The rows of a group lie close to one hidden flat surface of 12 dimensions, which passes through zero. Surfaces can cross.
Known rows, each followed by its group:
[ -2  -6   5   0  20  14   7  -1  -6   7 -15 -41  -5   4  14] => (1)
[ -5   6  15  -1  30  14 -20 -16   3   3   1  -8   6   1  -5] => (0)
[ -8 -18   6   5  10   1  22 -16  28  -3  10 -21  -4  -3 -11] => (6)
[ -2 -22  -3  -3  -3   0  -3 -14  23  -3 -22   6  11  32  10] => (2)
[ 23   8 -29   4  17   0  22 -19  -6   1  19 -15 -11 -11   9] => (6)
[-19   5  -9 -18 -20   0   3 -12   7   7  14  -9  -1 -30 -10] => (5)
[-38   9 -14   2   6 -12   2 -12   5  21  -6  -4  10  -6   3] => (3)
[-14  21  -4  -1 -21 -12  -2  -9  16   4   9  -6 -12  18  13] => (5)
[ -1   9  -7  -8  -2  22  23 -12   4 -10 -33 -17   6   9  30] => (6)
[  6  12 -20  17  15 -16 -32  15   2 -13 -19   2  -8  -8   5] => (2)
[  6  13   9  -6 -19  -7  -5 -11   7 -24   0 -14 -10  15  16] => (1)
[ -9 -13 -29   6  19  -6  12  -1  11  -4   1  -7  10  21  -1] => (3)
[ -3  10  -6  13 -11  14   2   6  15  -5  22  22   4  24 -14] => (5)
[-20  31  -6  -7 -36   4   1  16  11   6   2 -12   8   3  -7] => (6)
[-20 -11  -7   3  18  -2 -13   4 -12  17   7  -3   5  10  -8] => (5)
[ -6 -12   0  -6  -6  14 -10  -3   8 -33 -18 -28  -2  -5   4] => (1)
[-18   3   1   5 -13 -31   5   4  13  -3  -3  17  17  19  -2] => (0)
[ -4   9  -8  13   9 -23  -5 -23 -18 -19  -6  -5  10   3  17] => (5)
[ -4  11   1  -5 -10  -1   5   2 -24  -4 -31  14  33  10  16] => (3)
[  5   6  12 -22  19   4  -9  12   9   5 -18 -13  -8  12  12] => (5)
[ -1 -23  13 -15  18  21 -13  14  -9  -2   6  25   1   4 -18] => (4)
[  1  12   2   9  -6 -11 -11  -8 -30  18  28  26 -20  -4  11] => (1)
[  8 -23   3  12   2   3  11 -13  13   2 -20 -10   3  16  11] => (6)
[ -2  15  -9 -19  28  22 -17  24  -8   5  -2   7  -1   5  -4] => (0)
[ -1 -12  21  10  -5  49   0  -6  13  -1  -5   6 -25   2  10] => (2)
[  5  -6   1 -14  32  12   2  -6   2  18  -1 -27  -5  22   9] => (5)
[ 24  -8  29  -6   1  23 -26   6  13   9 -12   0 -13  -3  -5] => (3)
[-31  -2 -23   7  12   8   0 -19   1  -8  17  20  14  16  -6] => (1)
[ 11  10 -11   6  -5 -16  34  -9  -1  11  30  -1  -2 -18  -9] => (6)
[ 14  -3  -8   9  16  10   0  19 -12  -2  12  26  -5   4  -8] => (2)
[-16   8  12  -3   4  14   1 -19 -10   7  -5 -27  -3   7  18] => (3)
[-13   9  25  -6  -9  11  29  25 -10   9  10 -16  -8   3   1] => (6)
[-15  18   2   4 -15 -17 -14   4  14  13  -6   2  -7  -6   1] => (5)
[-11   2   2  -8  26  10 -13  24  -6  38  -6  -4   1   6  -7] => (0)
[-19  29  28  -8  -6   5  11  -4  -3  -3  22 -29  -9  -7   0] => (1)
[-14  24  21  15  -5  -5  42  -7  -1 -19 -14  18  29 -10   4] => (2)
[-15  -3   3  -2  16   3  15   7  -7  26 -10  19  18   5   0] => (1)
[ 19  -2  -2 -11 -21  29  -8 -26   7 -11  -9 -13 -30  -9  26] => (6)
[ -8  -3  -8 -10  10  -9  12 -18  -2  23   6 -32  -6   2  10] => (5)
[ -5 -12  12 -19  22  15  -9  33   7  13   9  27 -18   6 -14] => (4)
[ 11   1   2  11 -27 -26  -6   3   1   5  -1  13 -10  11  11] => (6)
[ -2  21  13  -3 -13 -14  -6 -11   5 -16 -22  13  19  15  14] => (3)
[ -1  24   9 -13  -1   5   0  11  -1  15   3  15  -1  -9  -2] => (0)
[-20 -16   4 -15 -29 -33  -8   0 -10  14   1  -6   0 -12  -1] => (2)
[  5  13  12  -1  12  29  19  -3 -14 -14  21 -25  -6 -11  -5] => (5)
[ 11 -10  -3   1  -4   7  -4  16   5   6 -25   4  -4 -16   3] => (0)
[-22  10 -10   0 -11 -15  -4 -17  20 -14 -17  -2  32  -1  -9] => (4)
[ 27   9  13  10  10   1 -11  -8 -13 -19 -20  20   7  13  17] => (2)
[ 10  25 -11   6  -5  -6 -38 -10 -27  19  13  16  18  11  -5] => (6)
[-22  14   9  -4  -1  20   1   3   2 -11 -18 -13 -22 -18  23] => (4)
[-24   6  15  -6   4 -16  -7  15  -3  -4   5 -10  11  17  -9] => (4)
[-46  12   5 -14 -12   1  11  15   2  11   5 -23   5   3  -3] => (0)
[  9  11 -19   4 -12   3 -17  -1 -31  23 -23 -14  -4 -14  22] => (3)
[ -1  -7  -8  19  23 -10  17 -19  -6   2  -5  -5  21  -1   1] => (2)
[-27 -16   3 -11 -18 -14  12   8   1  11   5  -4   2   1  -6] => (2)
[-15  12  -8  -2   9   0 -11  -5  -1 -11  -6  -9  12  11   3] => (6)
[  0 -12   1  -1  -3   7   0 -10  18  16  -9   2   9   5  -5] => (0)
[ -8  -1  -2  -2  23  17   0  21  16   3  -8   9  14   8 -19] => (2)
[  6 -11  -6  -2  11   3  12  -6 -12  -7  11  16 -16  -9   9] => (4)
[ -1 -14  -4  23  -1 -27  20  22 -10   9  -5   0  -8   2   7] => (2)
[-13   2   0 -24   1 -16 -14  31   2 -11 -24 -10 -10  -1  10] => (5)
[ 28  15 -18  15   5 -12   6 -15 -10 -17   5  10   6  -7   5] => (2)
[  3 -19   5  -9 -30  12 -12 -12  -4 -17  19 -17   9 -27 -30] => (4)
[-16  10   7  -3  15   2 -18  -5 -36 -12  19   9   0  -2   1] => (1)
[  4 -15 -24   3   6   8  -3  -9   0 -30  -5 -22  -5  24  13] => (1)
[ -8  19  15  -3  13   9 -12 -16   4  20  -7   5  -1 -11   5] => (4)
[ -2   4   8  14  30   4   1 -20 -17 -10  -5 -17  13   7   9] => (5)
[ -3  16 -12   4 -16 -19  25  14  30 -18 -21  16  14 -12  -4] => (0)
[ -7  -3 -29  -4  21  17 -16   1 -13 -33  -1  -9  17   1 -11] => (4)
[-16  -2  16 -11   0 -12   3 -11   0  -7  19   3   5  19  -3] => (4)
[-17  -8 -10  -1  -6  17 -17 -19   3  13  -1  46   0  23  11] => (1)
[-19   6 -12   3 -17  -8  -5  -2 -27   7   3  -7 -14 -34  10] => (3)
[-17  -8  12  22  -1 -11  25  -7 -21  14  -4   1   5 -16   9] => (1)
[ 20  -2 -24 -11  15   9   5   9  -5  -9   7 -19   3  -6 -10] => (1)
[  5 -14  -8  10  15  11 -23  -4 -28 -10 -12 -21  -1  -3   7] => (6)
[ 19 -12  20   7  -4 -15  17  -8 -15  18 -11   1  -6  -5  17] => (5)
[ -6  30   1 -17  -1  -1   2 -21   0 -14  14  20  20  28   4] => (3)
[  4 -18  21  11 -13 -26  16  12   1 -10  -2  15 -18  41  25] => (3)
[ 16 -15 -20 -10   3  13  20  15   8  -5  26  24 -17  16  -5] => (4)
[-17 -10  -7  -8  -5  25 -13 -11 -15  -2   4 -37 -10 -22   2] => (0)
[ 10  22  -5   3   4 -23 -25  15  12  12  -5   4  -9   7   3] => (3)
[ -1  27   9   0  15  -1   3   9 -17  23  15 -23 -18 -16   6] => (0)
[-13  17  17  -4  22  22  22  19  14  22 -20  20 -13   0  19] => (4)
[  8  19 -18  -8  12  -1 -16  -4   1 -13   8  23   8  -4  -8] => (0)
[  1 -11   8   5 -17  -3  14 -12   8  15 -12   9   0   7  14] => (3)
[ -4  24 -19 -28  19  28   7  15  -5   2   2   9   7  19   5] => (0)
[ -6   1 -14  -5  -7 -14 -10  17 -10 -22 -10  18   4   6   5] => (1)
[-16   2  25  -4   0  -3  21  12   1   9  -8  30 -21 -16  15] => (4)
[  6  12 -16  -1  17  -9  19 -15  -1   2  14  11  15  11  -1] => (6)
[-15  -2 -22  -6 -24   5 -21 -19 -24  -4  10   4 -24   2  29] => (3)
[  0   5  -4   9 -12 -34  14  18  -7   2   1  14  -5  20  12] => (2)

New rows, each followed by its group:
[-16  14   6 -21   5   6  -8   3 -13 -23  14  14  -1  -5  -4] => (6)
[ -6  26 -15 -12   6  13  -6  -9  -7 -26   3 -16  18   9   0] => (3)
[ -1  -1   4  -8  -2 -13  33  22  -4 -22  -7   6 -17  -5  17] => (6)
[-14   8  -9   9  14  -8  -3  11  -1   8  16  -5  -7   3  -6] => (1)
[ 25  15 -33   5  -5   1  14 -14   7  -2   4  21  -7   7  15] => (4)
[-27  13   8  10  24  22   0  -3   1  -3  -1  -8   0  -4  -2] => (2)
[-14 -14   1  22  30  22   8  -3 -20 -21  -7 -10   7 -11   0] => (2)
[ -7  16  -7 -20 -18  -2  29  27   2  -4   0   9  11 -10  -8] => (1)
[ -2  -5  -5   7  -9   2  -5  -3   0 -11 -17 -25  25  -2 -10] => (4)
[ 31  12  36  10   1 -18   7 -16 -14 -18  -5  10  14   0   5] => (3)
[ 16  -1 -11  14  -3   4  -2  -2  -1  21  -3 -18  -1  32  13] => (6)
[  2   1  -2   0 -37  17   4  -1  24  14   8 -10  -5 -21 -18] => (6)
[  8   5  11  11  -1  -9  -5   9  21 -13 -38  15  15  -6   0] => (5)
[ -8  11  21   3   6 -11  -4 -13 -22   4   0  20  26  28   9] => (6)
[ 24 -24  -1  -5  -5  -8 -35  -4  -3   8  23   8 -13   4 -16] => (4)
[ 29 -19 -10  13 -14   8  -9 -22 -14  -1   3   5   0  18   8] => (6)
[ -4  16 -17 -27   8  15  -5  20   4  -8  -3 -24  -2  -3  -5] => (1)
[-14  -7  -1  12   7 -16  27 -31  12  -5 -12 -10  12  -3  12] => (4)
[  5 -10  -6   7  24   3  16 -12   2   9 -13  33  19 -23  -9] => (4)
[  7 -24  -6  14   3  -2   3   7  -5  -2 -18  -1 -27 -32  12] => (4)
[ 25 -12  14  -3  15   5   6  17   8  34  -2  18 -14  -1  -3] => (6)
[-11  15 -14   7  13   3   8  -2 -39 -29   5 -27  10  -8   7] => (4)
[ 11   5   4   1  -2  -2  -5 -10 -26 -18  30  -5 -19 -17   1] => (3)
[ 24 -15  -7  27  23   3  26  17   1   9  -8  10   7   1  -6] => (2)
[  6 -41 -23  16 -15 -13  13 -11  -4  10   1   8   5  -3  -1] => (5)
[-14   2 -14  -9  -2   7 -18  27  26  -9 -16  -3  12   9 -17] => (4)
[-12   1  21  -5 -16  -8 -11 -18   4  27  14  19   9   8  -7] => (0)
[ -1 -17 -39  -3  21  22  -2  -9   4   2  18  -5   4   0 -16] => (3)
[ -3   9  -1 -10 -21  -5   5  11  34   7   5   7 -26  22  14] => (4)
[ 18  -9 -10 -10  -7 -23  30   6 -13 -16   0   4  32  -1 -12] => (2)
[ -6   5  14   7 -29   4 -17   3 -17   8  24 -21 -12   9  -2] => (6)
[ -2 -21  17   5   4  19 -15  -7   9  -3   4  20   6   5 -18] => (1)
[ 13   3   8   0  24  22 -13  13 -31  10  -5  13 -17  -7  13] => (4)
[-11 -17  -2 -19   5  39 -25 -14   2  17  -4  16  -1  19   4] => (3)
[ -6  13 -27 -11   1   5 -38  20 -25   6  -1  13   2 -31 -14] => (3)
[  1   9 -15 -30 -31  21  -2 -19  11  -5 -11  19   4 -13   9] => (1)
[ 13  -6   0   6   1  -9   0 -15  -8 -14   5  22  15 -21 -14] => (3)
[ 18   7  19   7  13 -38 -12  26   6  -4  -6  17  17   7 -18] => (1)
[  0 -18  28   5 -22  -3 -17  -9  -2 -22 -14  -5 -18  13  21] => (0)
[ 26  -6  -9  -1 -15  17   0   4   3  17 -27  -8   1  13  15] => (3)
[ 39  -7 -14  15 -16 -11   9 -10 -13   4   5   6  29  23  -7] => (4)
[ -7  -1   0  16  34  -1  12  12   0  32  21  -3   0  13 -14] => (1)
[-11   2  10 -11   4  19 -16   5 -16   0  -3 -18 -17  25  22] => (3)
[-16   3  -6  10   6  13 -10  -8  10  21  16   1 -19  -4  -1] => (2)
[ 23 -13 -29  25   4  10  -2  -5   8   1  12 -24 -20  -7  -5] => (5)
[  3  20 -13  -1 -18  -3 -15 -16   7  -8  -4   4 -10  -2  15] => (4)
[-22   4 -16  -1  -3  -6  11   6  -7 -32  11   9  12  13  -4] => (1)
[  0  21   5 -12 -13  -3   0 -33   6   0  -1  13  14   1   8] => (1)
[  9   1  18  11  15 -12 -11 -17 -11  -6 -14   5  15  -9   2] => (3)
[ 24  -7 -12   5   2  25 -16 -14   4   6 -12  -5   4  -5  -2] => (4)
[  4  22   9  -8 -32  -9 -12  -3  -5  -5   9   6  21  16  -8] => (4)
[ -5  -8  -6  12 -17  -7 -22   1   4  -6  -6 -11   4  36   6] => (6)
[ -9 -18   0  12  11  -3  23 -28  14   0 -10 -28  21   3   1] => (4)
[  8   6 -18 -11  -7   5 -12  -4  31   9  24  15 -15   8 -12] => (3)
[ -8  -5  23 -11  12  16 -26 -24 -12 -17 -12  10   5  15  15] => (6)
[-24  -6  -9   0   7  26   0 -23   7  14  22  32  10  10 -12] => (1)
[  8 -13  -1  -5  29  -1 -21 -24   2   7   5  26   0  19   3] => (4)
[-13  10 -14  11  -3 -19  -1   7 -16  -3  -2  11  35  -5 -18] => (6)
[ -5  23 -25  10  -5 -23  13  38  -2   2   4 -11   0 -16 -10] => (4)
[  8   8  14  -5 -13  -2  12  -9 -20  28  27  29  -8  -5   2] => (3)
[ 23  18 -26  10   3  -8   5   1  24  29 -12  33   2 -10  -1] => (4)
[ 10 -11  21  12  -4 -18  -6 -27   6  23  -9 -11   5  12  10] => (4)
[ 15 -20  -8  -5   9   7  10  14 -13 -14   8  34  -6  31   6] => (4)
[ -1 -16 -14  -2   6  -4   2   3  31   3 -11  33  14  -3 -17] => (4)
[  2  -5   8  -6  -7  -6   7  -6 -17  -6  23  19 -20 -20   3] => (4)
[ 27 -10  -5  15  -6 -13  -8  -9   9   0 -34   8  15 -39  -7] => (2)
[ -8   5  -2 -16  -9  13  10   2   4 -15  18   5  14  14 -13] => (4)
[-11 -10   8  -4   7   0   2  24   8  14  10 -18  17  -7 -37] => (4)
[ 21 -10   5  -5  13  -2  32   7 -15  -1  -8   6  28  -4  -9] => (1)
[ 24   1   6  -5 -22  20  13 -10  20 -18 -22  -9  13  13   7] => (3)
[ 11   3  -2   0   2  10   8  16 -29 -27  11   2   0 -21  -9] => (2)
[ 14  31  -6  -5  -1  15 -28  -9  -8   6  -1  10  -1  11   9] => (4)
[  7 -28  -8   1   3  15  -7 -15  14 -13  -4  -3   0 -25 -15] => (6)
[ 17 -16   2  -8  -8  -2 -17   2   3   0 -17  11 -10  -1   8] => (5)
[ 31  13 -17  -1   9   0 -18 -23  17  -3  -6   6   6  14   5] => (2)
[  5 -13 -10   3 -30  12   3  -6 -13  19 -19  -7  -9 -16  20] => (3)
[-19  27  12  -8   7 -16  -9 -27  -2  14   3  -4  15  -1   4] => (2)
[ 27  -8  -4 -13  -9   6  -7   5   7  13   8   4  -6  -2 -11] => (2)
[ 11 -17 -22 -13   0  -6  10   8  14  14   1  18  12  -9 -21] => (5)
[-22  -2  13   6 -30  10  28   7  17  26  15  22  -9  -5  -6] => (1)
[ 19  10   9  11   9 -11  24  10 -20  16  -6 -12   5  14  15] => (3)
[-13   3  -6  -2 -11   5 -23   0   3  11 -10   8 -11 -23   1] => (1)
[-14   8  19  -3   0 -12  -4   1   9  10 -12  12  22  14  -4] => (4)
[-13  15  -9  -8 -11 -12  -7 -24  10 -24  16   7   2  10   4] => (6)
[-14   0  11 -10  14  19 -32  14   1   6 -16   7  13  19  -8] => (6)
[-14  43 -12 -35   0  -9 -15  15  -4 -22   2  -2   3  22  12] => (1)
[-23  -7  13   2  -5 -24  13  17   4 -12 -19  13  13  11   5] => (4)
[ -1  26   5  -4  10   3  10   0  -3  32  -6   0  27 -10  -8] => (3)
[-34   7  -5  12  -6 -29  18 -17  11 -16  -2 -12   3   2  12] => (3)
[  3   1  10  -4   1   4  15 -25   9  11  11   2  34  26 -12] => (4)
